There are 5 hidden switches. A switch that is on adds its own fixed numbers to the row, and there is some noise. The rows also spread widely along 6 directions, which tell nothing about the answers.
In the rows, zero is written as 128.
Some rows, each with its switches (1 for on, 0 for off) after it:
[123  58 146 117 142 139  96 167 153  84  92  98  85 121  74 152 125  79
  87 108  89 111 156  99 150]
0 1 1 0 1
[168 152 166 150 140 129 116 186 144 125 123 111 126 125 114 153 137 163
 112 173 185 144 110 135 140]
0 0 1 1 0
[179  93 136 140 147 145 116 171 144 114 128 102 116 160 123 160 134 144
  88 184 154 160 122 152 142]
0 1 0 1 1
[151 103 146 112 167 152  81 181 134  84 112  78 121 136 104 154 120 127
  95 115 145 148 119 114 142]
0 0 1 1 1
[154 120 158 164 102 155 116 147 124 118 132 101 138 169 139 131 155 129
  89 154 149 121 113 156 155]
0 0 0 1 1
[132 116 169 159 108 160 123 133 159  82  69  97 130 121 123 129 134 109
  77 153  89 125 133 156 162]
0 0 1 1 1
[149 140 153 138  87 135 133 136 134 126 115 115 143 142 140 116 131 130
 101 173 109 127 113 158 179]
0 0 0 1 0
[110 101 126 100 152 136  92 152 100  70 103  75 127 132 129 149  95 116
 110  82 126 156 140 119 137]
0 0 0 1 0
[131  95 139 166 145 165  94 153  89  78 122  71 142 183 172 154 143 150
  77  71 202 145 106 158 123]
1 0 1 0 1
[123 137 180 128 121 149  97 182 139  70  79 102 118  87  81 131 113 122
  98 117 152  72 129 108 156]
0 0 1 1 0
[144  91 154 112 132 157  95 185 131  68  96 105 111 137 122 129 120 114
  64 105 147  90 108 115 171]
1 1 1 0 1
[177  66 126 108 155 146  94 160 138 114 124  70 122 173 112 164 139 106
  82 147  88 163 107 121 184]
0 1 1 1 1
[129 148 169 126  98 132 114 176 117  98 112 130 113 110 129 105 113 140
 100 116 189  72 117 130 158]
1 0 0 0 0
[144  74 132 121 167 154  72 165 104  98 128  56 116 162 101 169 140 106
  90  87 124 158 128 113 137]
0 0 1 1 1
[117  55 129 132 132 134 110 132  91 117 111  64 118 147 104 173 129 114
  87  96 119 150 144 138 115]
1 0 0 1 0
[ 94 116 133 108 130 128 117 143 112  53  84 116 128 110 149 119  87 119
 107  80 133 132 149 139 147]
0 0 0 0 0
[113  67 125 130 142 143 120 129 109  88 106  89 124 151 147 146 122 125
  77  86 129 162 141 160 124]
1 0 0 0 1

New rows. What belongs after each?
[144 113 158 157 131 127 115 166 115 143 142 104 107 133  90 162 150 138
 116 136 169 120 135 129 121]
0 0 0 1 0
[161 116 145  96 137 146  89 172 129  78 100  75 123 149 126 132 111 113
  89 134 118 111 103 106 208]
0 1 1 1 0
[132  73 160 183 152 153  96 149 115 108 115  58 113 153  93 190 168 122
  84 104 148 142 147 142  98]
0 0 1 1 1
[112  90 128 103 152 153  85 146 109  62 109  76 137 155 153 123 117 107
  92  61 110 149 129 124 169]
0 0 1 0 1
[153 136 146 112 144 141  98 185 131  99 130 109 129 152 144 122 127 127
 105 114 153 136 104 116 180]
0 0 1 0 1
[155 129 154 110 156 151  87 186 129  59 100  86 130 145 141 146 105 156
  95 134 181 133  96 128 165]
0 1 1 1 0
[132  49 120 132 126 137 131 108 120  91  88  70 130 164 149 158 112 123
  68 138  96 177 128 166 147]
1 1 0 1 0
[134 112 162 126 116 120 125 166 144 118  96 123 106  97  92 123 119 110
  92 137 110 106 130 116 168]
1 0 1 0 0
[159  72 123  92 178 150  68 197 114 102 130  68 102 142  91 170 123 118
  83  94 132 161 110  90 139]
1 0 1 1 1
[138 135 184 143 113 138 112 169 145 109  88 109 112 101  77 125 130 113
 103 147 137  78 130 116 163]
0 0 1 1 0
[120  97 159 187 124 126 130 127 115 151 138  86 120 160 107 169 172 127
 120 119 147 122 145 155 121]
0 0 1 0 0
[125 102 170 165 147 137 101 158 132 114 113  84 107 118  71 173 137 126
 107 118 152 119 149 126 110]
0 0 1 1 0
[121  96 136 120 147 165  89 156  95  67 107  73 135 159 159 134 117 128
  75  73 153 145 108 137 153]
1 0 1 0 1
[156 118 108  91 182 128 107 173 107 102 126  99 144 162 183 139 100 158
 103 116 149 209  94 142 165]
1 0 1 0 0
[120  82 115 101 184 130 116 156 115  52  77  78 124 114 151 167  73 152
  89 105 151 217 138 150 114]
1 0 0 1 0
[161  94 157 138 145 184  75 190 109  51 101  63 128 171 145 156 135 141
  53 118 208 108  86 129 156]
1 1 1 1 1
[127  93 155 116 159 129  97 172 139 101  92  87  97  93  64 160 112 119
 109 113 120 136 151 103 124]
0 0 1 1 0
[172 106 117  84 156 114 109 179 116 147 142  96 122 145 125 148 110 128
 105 146 130 178 106 111 161]
1 0 0 1 0
[139 115 151 170 128 130 156 150 155 139 123 131 107 123 117 135 144 135
 108 167 140 155 159 162 119]
0 0 0 0 1
[188 138 152 129 155 154  64 203 100 126 169  80 125 173 116 152 155 142
 107 124 195 124  78 101 161]
0 0 1 1 1
[167 137 156 133 102 171 119 154 140  55  97 107 153 170 188 102 125 143
  72 180 156 115  89 167 207]
0 1 0 1 1
[120 108 148 156 105 173 109 128 104  32  98  90 151 187 195 122 130 131
  75  92 178 100 114 182 163]
0 1 0 0 1
[123  69 128  87 156 163  62 172  75  58 111  55 119 154 125 152 105 108
  74  48 152 131 109 109 134]
1 0 0 1 1
[119  79 156 174 146 144 142 151 134  98 102 112 100 112 110 163 140 152
  80 123 188 156 163 166  78]
1 0 0 0 1
[127 102 145 108 138 149 104 163 148  68  85  99 111 105 117 136 103 117
  88 124 127 150 142 132 141]
0 0 0 1 1
[153  70 115  97 128 160 101 136 117  65 100  68 143 187 178 133 108 111
  56 120  96 165  91 147 195]
1 1 0 1 1
[151 136 144  80 162 162  82 202 148  57  86  98 124 109 128 127  95 135
  92 124 143 147 108 105 173]
0 0 1 1 1
[140  95 130 135 139 133 137 138 131 108  95  91 135 134 149 149 109 148
  85 148 126 191 129 164 132]
1 0 0 1 0
[145 117 150 140 157 135  87 188  89 120 148  88 117 158 124 156 136 155
 108  88 211 119 108 116 134]
1 0 1 0 0
[151  64 114 115 154 124 126 126 118 111 113  78 137 185 167 151 115 127
  80 129  98 200 112 155 168]
1 1 1 0 0
[141  94 156 128 131 124  94 158 117 152 136  79 114 147  68 155 150  98
 113 122  99 105 129 101 160]
0 0 1 1 0
[122 104 167 126 135 141  87 172 121  98  97  86  99 106  70 149 128 104
 105 100 126  93 144  98 143]
0 0 1 1 0
[152 120 146 107 121 114 113 162 122 144 134 103 117 130 106 131 121 110
 117 144 105 120 122 111 183]
0 0 0 1 0
